Each new row is followed by its nearest point in the smallest flat space through zero that holds the last named rows.

z739 (4 x 10)
[[  2.9  -1.2  -9.1 -36.7  -2.5  36.7 -23.2  25.1  -9.5  10.0]
 [ 27.3   6.6  -9.8  -2.2   4.9 -16.3 -21.2 -13.9 -32.3  16.8]
 [-14.0  27.5  23.1   0.0 -11.2  -0.9  -6.2 -25.5 -39.1  -7.9]
 [ -1.0   9.4  -0.7 -19.9   2.3   9.4 -26.9   2.9   5.6  17.1]]
New rows:
[ 23.3 -38.2  29.2  -4.3   2.8  -2.2 -30.2  -6.8  -8.1  20.4]	[ 15.9   0.7  -9.5  -6.6   5.4  -5.6 -17.1  -1.3  -6.2  14.9]
[  8.2  -6.1  29.5   7.8 -37.0  15.2  -8.3  26.1 -11.8  -8.1]	[ -7.3   0.4   4.2  -8.1  -7.4  18.2   6.1   7.6 -14.9 -10.9]
[ 16.3  -0.5 -42.5 -24.0 -13.0  13.9 -23.4  17.8  -1.2 -12.1]	[ 16.9 -11.2 -17.9 -21.5   2.7  19.1 -13.3  21.7  -7.6  10.0]
[  5.5  -4.0 -24.1  -4.9 -24.0 -45.6   1.4 -29.7   3.6  46.3]	[ 19.9   4.5  -7.4  12.1  11.5 -33.9 -16.7 -19.6   5.2  21.1]
[  9.0 -24.4 -12.5   3.9 -11.2 -21.9 -36.8  22.0   9.1 -11.3]	[ 15.1 -10.1 -14.2  -2.4   7.4  -4.4  -6.6   7.8  10.2  11.2]

z762 (4 x 10)
[[  1.4 -11.3 -65.6 -28.6  -4.6 -27.4 -34.7 -24.1  13.0  32.5]
 [-34.2 -18.9 -18.5 -12.4 -20.5 -30.7  11.6 -17.6  21.3  22.0]
 [ -4.9  19.0   4.8  -9.8 -15.9  -6.2 -19.5 -30.0  40.7 -12.1]
 [ 20.7  -5.6  -7.0 -22.0   5.9  -0.3 -16.7  17.5   1.0  35.6]]
New rows:
[-17.5 -34.0  37.4   1.1  -9.8  23.7  -8.4  10.1 -31.4  11.0]	[ -1.8  -9.2  21.3   4.7   3.4   5.4  20.6  23.0 -13.1   9.2]
[-17.7 -16.6  -9.5  -2.8  17.1  37.8 -23.4  10.5 -26.2  32.5]	[ 13.8 -10.4 -13.3  -4.8  11.9   2.7  -3.0  18.6 -20.9  19.2]
[ 19.7  -3.4 -21.0   1.6  -7.6  -7.8  27.7 -24.6  26.3  21.2]	[ -9.2  -5.1 -11.4  -9.4  -8.0 -12.6  -3.1  -9.4  12.5  11.4]
[-25.3  27.1  -8.8  28.3 -15.0  35.5  -0.6  18.0   4.0 -32.4]	[ -3.4  12.1  10.5  19.9   2.0  10.4   6.1  -9.4  -5.7 -35.0]
[  1.5 -38.3   1.9   0.8   8.1  33.7  -5.4  -9.8 -36.5  -2.3]	[  6.2  -6.8  -9.4  10.1  12.4   6.5   6.4  12.3 -27.8  -3.1]
[ 15.6 -12.1 -38.4  30.7  15.1 -33.0 -14.0  26.8  28.9  -8.2]	[  3.0  -3.6 -26.7  -3.0   3.5  -5.5 -10.7  -7.1  -6.4   3.3]

z442 (4 x 10)
[[  7.0  29.5  -1.8  -0.3  29.6  38.2  21.2 -17.9 -15.5  10.6]
 [ 22.6   6.6   7.5  -9.0   4.6 -10.1  26.2  20.8  18.9 -23.5]
 [-12.7  26.1  15.5  22.8   5.8  12.3  19.9 -52.9 -14.9 -41.2]
 [  2.7 -33.2  30.1 -32.5 -13.5   6.9 -20.0 -26.7 -20.0  12.9]]
New rows:
[-14.3  -1.1 -55.5  -2.2  -0.2  -1.2 -20.4  44.7  -4.1  10.9]	[ -9.3   1.0 -34.9  14.5   1.0  -8.0 -16.5  38.0  11.5  30.6]
[  0.4  -5.6 -11.8 -16.7 -15.5  14.5   9.5  15.3  33.9 -10.9]	[10.7 -1.9 -0.5 -5.9 -0.4 -8.9  7.1 19.1 11.9 -4.5]
[ 15.9  32.4  18.6 -19.0 -22.5  -3.7   0.9 -12.5  18.8  13.0]	[  9.6  -1.5   9.6 -10.8   2.3   2.9   7.5  -1.3   0.1  -4.3]

z865 (4 x 10)
[[ 28.0  17.5  30.9 -24.7 -26.0 -49.9 -11.3 -16.8 -40.3   2.0]
 [ 42.9  -0.4  25.9  -0.9 -51.5  -6.9 -17.7 -29.7 -14.5  -2.9]
 [ -3.6   4.3  45.5 -12.5 -31.7 -61.7 -48.6 -39.4 -31.8  19.7]
 [ 41.9  28.4  -2.0 -21.4 -54.6   7.8   2.4  11.0 -21.9  12.1]]
New rows:
[-37.8  -7.6  10.8  29.2  20.2  30.6  25.2   1.3  20.8  -1.3]	[-23.7 -17.4 -13.2  18.8  26.3  22.2   3.9   3.2  25.8  -5.0]
[-25.8 -16.3   3.7 -27.4 -22.0 -27.1 -36.2 -21.4   7.8 -19.8]	[-13.8  -6.4  18.7   3.0  -7.5 -21.6 -26.9 -21.0  -4.1   9.8]
[ 28.4  19.8   0.2 -35.6   1.9  -7.5 -33.2 -16.6 -31.6  -1.0]	[ 16.9  14.1  13.3 -16.3 -18.7 -23.8  -4.8  -4.2 -23.1   4.3]
[ 35.0 -28.0  -0.6 -23.1   3.1   6.3  -4.1  -7.9  17.4  36.1]	[  9.5  -1.5   1.4   3.0 -13.9   8.1  -3.2  -4.6   2.1   0.0]

z594 (4 x 10)
[[  0.0 -40.0  23.4  -4.5 -18.1 -13.6 -21.1  22.2  -1.1  11.1]
 [ -0.2   1.4  23.3  -6.5  -1.0  18.1 -13.0  13.0  24.2  -6.5]
 [ -2.1 -11.7  17.4  15.3  51.6  25.2 -13.2  -1.8  45.2 -13.9]
 [ -2.9  15.6  -4.7   5.2  23.4 -17.4  29.3   6.3 -34.4  26.8]]
New rows:
[ -2.7  -4.0  -1.7 -12.0   0.8 -30.1  -0.5  20.1  20.6  16.3]	[ -0.7 -10.5  10.9  -1.2  -0.5  -6.1  -2.6  11.3  -4.5   9.2]
[ -5.5  51.4 -28.8   2.9 -29.6  23.2  23.2  26.7  30.9 -23.9]	[  1.9  52.2  -5.6 -15.4 -21.4  27.9   8.1  -8.1  12.5 -19.1]
[ -3.9  16.8 -14.9   8.3  -7.5  -7.1   6.2 -28.1 -16.9 -28.6]	[  1.8  13.7 -28.9   2.3  -8.5  -1.1   7.8 -23.5  -6.5 -12.1]
[-47.6   1.1   1.9  17.2  13.8  20.1   6.3   9.9  -5.4  -5.0]	[-1.3  5.5  5.2  3.9 19.3  5.1  4.8  2.2  4.7  2.6]
[ 14.3  -1.2   1.6  14.7  -0.5  -6.6  -6.6   2.4 -13.5   6.1]	[-0.3 -6.5 -1.3  1.6  0.5 -7.9  1.7  1.5 -8.2  5.9]
[-19.4 -36.7   2.6 -30.1  -0.4  21.6  -4.3   0.5 -26.1   0.3]	[  0.2 -17.9   5.7  -1.1  -9.0  -8.7  -7.7   6.8  -3.9   5.0]

z662 (4 x 10)
[[-35.1 -12.1  36.3  20.0  -6.9 -13.6 -17.0 -17.8  -9.6  26.6]
 [ 20.0  57.4   8.3 -14.3   4.7 -18.4  22.9  -2.5  19.4 -15.9]
 [ -5.7 -28.3   5.7 -10.6   1.9  -1.1  -8.0 -36.1  29.6 -36.1]
 [ -9.6  -3.0  34.6  -4.0  14.9  25.4   5.3 -51.8  23.6 -64.4]]
New rows:
[ 15.2 -37.1 -13.0  34.9 -17.0  11.8  16.5 -29.0 -18.6  -8.7]	[ -6.6 -30.3  -4.4   4.5   2.2  20.5  -8.2  -4.4  -6.6  -8.8]
[-55.5  11.9  21.5 -28.0  -9.3  -0.6   5.1 -15.6   0.4   8.4]	[-18.7   5.6  29.3   8.6  -1.6 -10.5  -4.8 -18.6   2.0   5.2]
[-20.3 -11.6  23.9   1.3  13.5  -4.2 -15.6  10.0 -20.9   8.7]	[-17.4  -8.3  15.6  13.9  -1.8   4.0  -7.9  -2.2 -14.5  15.3]

z691 (4 x 10)
[[-24.1  33.1  66.3 -54.2  12.9 -11.8  13.5 -17.8 -17.2   7.2]
 [ -3.4 -17.6  62.9 -24.9  61.6 -15.6  14.9   0.0 -11.9  31.4]
 [ -9.4  32.3  18.7  16.0  24.9 -25.3  11.0   9.9   0.5  28.2]
 [ -6.1 -25.7   7.4   8.6  61.1 -31.2   5.6 -13.5  18.7   2.0]]
New rows:
[  1.9 -37.1 -16.6  11.5  25.5  32.2  -3.2   4.3  22.1   9.6]	[ 15.6 -41.8 -13.5  13.4  17.4   7.0  -4.2   5.9   4.8   1.1]
[ -6.1   0.8  27.5  -8.6  24.9  37.2  35.9 -31.6  44.1  14.2]	[ -6.0  -7.3  20.4 -16.0  21.7  -8.4   4.2 -10.0   0.0  -0.1]
[ 19.1  20.3   1.9 -19.8 -18.7  41.7  15.3 -17.2 -22.5 -13.6]	[  1.5   6.2   8.1 -24.2 -33.6  22.4  -3.1  -0.5 -14.6  -7.9]
[-14.8 -60.0  -6.7 -10.1  20.4  22.5  19.7  46.9  27.5   8.8]	[ 19.8 -51.0  -0.8   5.9  22.7  12.8  -2.7   9.9  -2.3   8.5]
[-12.7   5.8 -26.1  -7.8 -37.9 -14.7 -17.8  35.9  18.0  -6.6]	[  0.4  15.6 -23.7  11.6 -28.6   6.0  -5.0   2.9   2.8  -8.9]

z243 (4 x 10)
[[-40.5 -14.5   8.6  44.6  18.9  10.3 -28.2  41.9  -3.6  -6.9]
 [-43.9 -22.2 -49.9  49.3 -25.2  22.6 -56.8 -15.3 -38.3 -18.6]
 [-41.6 -18.2 -11.0  30.1  11.2   9.1 -37.0 -43.6  -0.5  23.7]
 [-47.3   7.7 -50.9  39.1 -12.1  11.6 -38.0  -1.6  20.3  -9.1]]
New rows:
[ 18.0  41.0 -13.7   2.4 -25.5   9.2  -0.6  -9.7  22.5  -8.1]	[  6.9  21.5 -28.5 -11.4 -17.6  -3.2   7.7  -4.5  21.2  -8.3]
[  9.6 -10.6 -28.9  -1.1  56.3 -22.1  -3.5 -19.3 -39.1   1.8]	[  0.5 -14.6   7.9   0.8   2.0   2.5  -6.6 -20.0 -19.7   7.9]
[-28.3  48.2 -15.0   7.5  24.9  15.2  10.1 -21.9  40.5   6.1]	[-21.5  22.1 -17.4   3.5   9.1  -5.0  -1.6 -12.7  53.2  16.0]
[ -2.3  -3.5  -5.3 -12.6  -1.5  18.7 -11.4  35.0   2.7  -6.1]	[ -1.8   3.0  -1.9   6.8  -2.3   1.7  -0.1  27.1  -0.8 -13.3]

z505 (4 x 10)
[[ 18.5 -19.4   9.4  -5.5  -7.2   5.9 -17.2  28.7   2.0 -43.2]
 [  2.9 -13.2 -40.2  17.8  24.5  -8.0  -7.5  -1.9 -12.8  -2.4]
 [ -9.4  -7.6   9.6   0.7 -14.7 -38.6  36.6 -38.6  24.7 -24.4]
 [ -3.2 -51.9 -23.7  25.8  -1.9  17.4   8.8   1.2   3.1 -10.4]]
New rows:
[-14.8 -12.0  -0.6  23.3  -4.0 -11.8 -29.3 -17.1  -0.9 -15.2]	[  2.0 -10.8 -10.6   6.1   3.9  -7.6   1.8  -2.9   0.7 -12.1]
[-10.2  -5.8   0.3 -28.7  -6.0  -8.6  -7.3  -6.4 -37.3   1.8]	[ 2.0  9.9  0.3 -3.8  3.9 -2.8 -5.0  2.1 -3.4  2.2]
[ 24.2  20.4  11.1  -2.6 -12.4 -21.2  -4.5   8.1  49.8  45.5]	[ -6.2  24.5  18.6 -11.7  -6.6  -2.1   5.6  -8.0   3.1  18.2]
[ -0.4  30.7  -5.9  25.2  -8.0  -0.1 -18.5  17.4 -19.7 -17.7]	[  9.6  11.2  -4.6  -5.4  10.4  -2.3 -17.6  13.7  -9.5  -6.2]
[ -3.4  -5.7 -64.2  32.6  28.9  -5.9  18.6   1.8 -10.9   0.2]	[ -2.8 -19.3 -54.9  27.4  30.7 -11.2  -0.5 -12.7 -14.1   6.1]
[ 37.5   5.3  20.7  -2.8  -2.0   4.7  10.5 -36.5 -18.2 -45.5]	[  7.6  -0.6  10.8  -7.9  -6.4 -20.4   2.9  -1.7   9.3 -32.5]

z569 (4 x 10)
[[ 22.9  -2.8   3.5 -19.8 -26.5  -9.3  -8.2 -38.9   6.6 -38.7]
 [ 21.9  -2.3  63.3  12.3  26.6  33.8 -16.4  40.5   9.9 -14.5]
 [ 12.6  -1.1  11.4 -13.4  16.6 -22.3 -16.9   1.7  13.2 -27.1]
 [  8.5   5.2 -40.4  -5.6  19.5   8.0   3.4  -9.8 -21.2 -39.0]]
New rows:
[  1.4  13.7  -9.2   6.9 -17.5  -9.3  11.6 -10.1  21.0 -18.1]	[  3.4  -0.8  -5.2  -7.1 -11.6  -7.7  -0.6 -15.8   1.8  -7.7]
[-55.5  12.3 -30.8   6.1   5.5   3.0  -4.0  -2.1  -2.4 -23.3]	[ -9.8   3.8 -35.2  -0.1  12.6  -5.6   7.2  -0.9 -12.7  -1.0]
[-29.1  10.4  -5.9  -2.4  -3.1  55.5  18.2  55.4 -11.6 -15.2]	[ -1.5   3.9  -2.4  21.9  19.3  47.4  11.5  26.4 -22.3   4.9]
[  8.4   3.5 -17.4   2.4 -32.8 -31.8  43.2  15.6  -9.7   1.7]	[-10.3   0.3 -18.7  -2.2 -13.9 -10.6   7.3 -13.5  -2.3  13.1]
[-10.0  18.7   1.6  55.5 -36.3 -13.0  -7.7  -7.7  -8.4  -1.8]	[ -4.4  -1.1   0.5   3.1 -20.9   6.0   7.2 -10.0  -1.2  14.9]

z137 (4 x 10)
[[ 26.4 -46.1   6.3  17.9  11.4  28.7 -25.7  23.7 -33.5   3.7]
 [  0.9 -39.8 -43.0  45.5  14.3   4.4  48.5  -8.7  26.6  41.5]
 [ 16.0   7.2 -18.6   4.2 -22.5   5.0  47.4   0.4 -14.0 -20.7]
 [ -9.6 -25.2  -3.2 -66.2  -4.9  16.1  -4.9  26.2  14.4 -50.3]]
New rows:
[ 13.2 -15.3  18.3 -24.3  16.7  16.3   4.6 -18.6   2.5 -16.8]	[ -0.2 -10.4   0.9 -16.1   0.0   6.8  -5.4   9.2   0.2 -13.0]
[  0.1  10.5  -7.2  19.8  -7.8   9.3  13.2  18.7 -10.5 -27.3]	[ 12.4   3.1  -3.9   2.0 -11.9   5.5  16.2   3.5 -15.7 -13.3]
[-21.1   4.1 -14.2   1.9   8.5   4.8  -2.3  -5.1  -0.1  12.7]	[-6.7 -1.0 -2.7  3.6  5.5 -4.3 -0.3 -4.6 11.0 10.2]
[ 14.8 -22.1 -32.8 -33.3  14.5  11.7 -15.3  -6.5   8.1  -0.6]	[ -5.1 -27.6  -7.2 -17.3   7.8  10.0  -3.6  11.8  12.9  -6.9]

z70 (4 x 10)
[[-31.5  18.8  18.8  49.1  59.5 -44.1 -10.6   8.1   1.9  63.6]
 [  8.7 -37.8 -13.7 -20.6  30.3  -0.1  23.5  17.5  37.6   4.6]
 [  1.3  34.3  -4.1   0.1 -17.6 -35.1  25.5  31.1 -19.8 -34.3]
 [-61.7  16.1   7.4 -12.7 -25.3 -20.8 -57.4  29.3  53.4  12.1]]
New rows:
[ 26.4  20.0  -4.3   0.6 -23.3  30.4  -9.5 -55.5   9.7  11.9]	[ 10.0  -6.5   4.9   1.7 -17.0  35.2 -19.0 -35.2 -16.6   2.1]
[-34.7 -16.5  -1.9  15.5   1.5  13.7 -25.3  -3.3  -0.8 -17.4]	[-12.0   0.3   4.0  -1.4  -9.3   7.5 -21.3  -6.0   8.2   6.7]
[ 11.1  -4.7  37.5  17.2 -46.2  14.8   0.7   6.3  -5.0   3.5]	[  0.0   9.3   3.2   0.1 -21.3  10.7 -12.2 -11.3 -12.6  -8.6]

z272 (4 x 10)
[[  1.5  27.1  26.3 -26.9  -7.2 -10.9  12.0   8.8  10.1 -17.8]
 [-19.0   2.2  23.6  29.0   1.2   2.8  25.3  28.2  49.7  -3.9]
 [ 11.0  36.9 -19.0 -44.7  12.9 -79.3 -26.0 -13.2 -15.4 -16.2]
 [  1.2  -7.0  10.6 -65.1  26.6 -33.3 -11.4  18.0 -21.6 -29.2]]
New rows:
[  0.9  28.9 -10.0  41.8  50.3 -18.0 -13.3  12.9  37.7  -9.4]	[-14.3   5.0 -11.0  30.7  13.1 -37.5   0.6  11.8  36.5   3.2]
[-55.5  -0.6  -0.5 -11.1  15.5  13.9 -45.6   0.4 -23.4  14.0]	[  0.2 -21.6 -11.1  -7.0  12.5   1.4 -10.6   0.5 -16.6   1.2]
[  0.0 -55.5  23.6  15.2   6.5   4.5  -1.5  20.1  -5.0  -7.0]	[-11.9 -40.4   4.4   3.4  19.5  19.1   3.0  22.1   1.6  -2.0]
[ 8.0  1.6 -8.9 -3.0  9.9  0.2 -1.3  0.7  4.1 11.3]	[ 0.0 -2.0 -5.4  2.4  2.2 -3.7 -3.3 -1.8 -1.5  1.9]
[ 24.5  15.2 -14.9  -0.5  -1.4 -12.2 -16.2  27.1  11.3 -10.3]	[ -1.0   9.0  -2.4  -3.1   3.7 -19.9  -2.5   1.2   5.9  -3.4]

z892 (4 x 10)
[[ 14.5  12.2   9.4  20.3 -21.4   7.3  20.4  19.3  -9.5   5.5]
 [ 10.5 -14.1 -21.9  26.1  32.9  11.5  10.4  -2.4 -29.6  -2.8]
 [ 11.2  20.7 -16.3  32.3 -15.3   9.3  17.7  16.9 -24.9   7.6]
 [ -0.6  -4.2 -30.9  36.4  42.2  -8.3  27.1 -20.3 -11.8  23.9]]
New rows:
[ 27.8 -21.4  -0.7   7.8 -32.7  25.3   7.6  -2.5  23.3  10.0]	[  9.8  -0.2  19.4   3.4 -12.8   3.5  11.5  11.2   2.8   0.4]
[  2.9 -10.3  -5.2  19.7   7.9  23.1 -19.6  10.5 -18.0  68.0]	[  2.9   5.1 -13.7  19.8   7.5   0.1  13.0  -1.0 -10.4   9.3]
[  4.6  11.5 -16.5  -9.0   8.5  -1.7  36.1  13.0  19.7 -34.0]	[ 2.8 -0.7  3.0  3.6 -0.1  0.6  5.0  1.7 -0.5  1.5]
[ 25.1 -17.4  12.2 -35.5   5.4   3.5 -31.9  12.9 -24.9 -57.3]	[  9.5 -26.8  12.8 -29.2   1.7  25.7 -36.2  14.9 -19.2 -44.5]
[  2.1 -16.1 -14.0   3.1 -32.7 -24.4  -0.2 -27.8 -19.5   2.9]	[ -5.3   9.0 -10.3   1.6  -3.5  -3.1  -2.7  -2.2  -0.5   4.0]
[  3.6  -6.0  25.4  -3.3  31.2  -3.7  -5.7  25.1 -32.8   2.4]	[ 12.4 -18.3   8.2   4.0  13.2  12.0   3.0   5.9 -12.7 -11.9]

z237 (4 x 10)
[[  9.8   8.0 -11.4  14.1  13.0  14.1 -12.8 -13.7  18.7 -20.6]
 [-23.1  -7.6   6.0  29.1 -12.4  47.5  26.7   2.4 -26.9 -16.2]
 [-16.2  -8.0  -8.5  -4.6  49.7   6.1   9.8 -25.2 -18.3 -11.4]
 [-23.5  20.6 -58.2 -39.8  26.7  -1.3   1.8  14.0 -46.6 -31.7]]
New rows:
[-14.0   7.9  18.9   6.1   9.3 -35.2 -18.1  -3.2  26.7  25.4]	[ 13.6  -6.3  16.4  -6.9   5.8 -26.5  -9.2  -8.0  20.3  21.1]
[-24.5  30.0 -13.2  22.0  14.6   3.7  -8.3  19.2  19.2  14.7]	[ 3.9  6.0 -7.9  2.6 -1.4  4.5 -5.8  0.6  5.3 -8.6]
[-35.4 -25.6 -14.8   8.6  11.9  10.0  24.7  21.8   2.2   2.4]	[-16.5  -6.7   1.9   1.9   3.8  12.4  16.4   0.6 -22.6  -1.8]

z927 (4 x 10)
[[-26.6  31.6  27.4 -29.8   6.3  -4.9  -4.9 -23.7  -4.7  40.0]
 [  0.0  15.1  11.1  34.1   8.1  -8.9  14.8  61.2 -22.2  -1.2]
 [ 23.3   3.4   0.0  21.8   5.9 -21.7   6.9  -8.6 -19.2 -35.5]
 [-18.3 -17.0 -22.8  -6.7  27.1  20.3 -39.7   6.3   7.0   0.0]]
New rows:
[ 30.5 -12.3   2.2  14.0 -10.9 -21.8 -28.9 -13.1 -11.1   3.2]	[ 10.7  -2.2  -3.6   4.9   3.3  -8.0  -1.7 -14.3  -5.4 -18.0]
[ -2.5 -11.8  11.2  -7.8  11.6  22.5   4.3  33.8 -20.5  -3.5]	[-7.0 -0.5 -2.2  9.9  6.8  5.9 -3.0 30.2 -2.8  4.7]
[ 10.1  18.5   4.5   6.2   1.4 -15.4   7.9  -3.9  34.8 -17.9]	[ 9.9  0.1  1.9  3.1 -7.5 -6.4  9.4 -7.9 -1.2 -8.0]
[-28.5   4.4 -15.7 -31.0  24.1   8.1 -12.7  38.3  30.8  -4.3]	[-22.2  -8.9 -11.3  -5.8  14.3  21.3 -22.6  24.8   8.9  17.5]
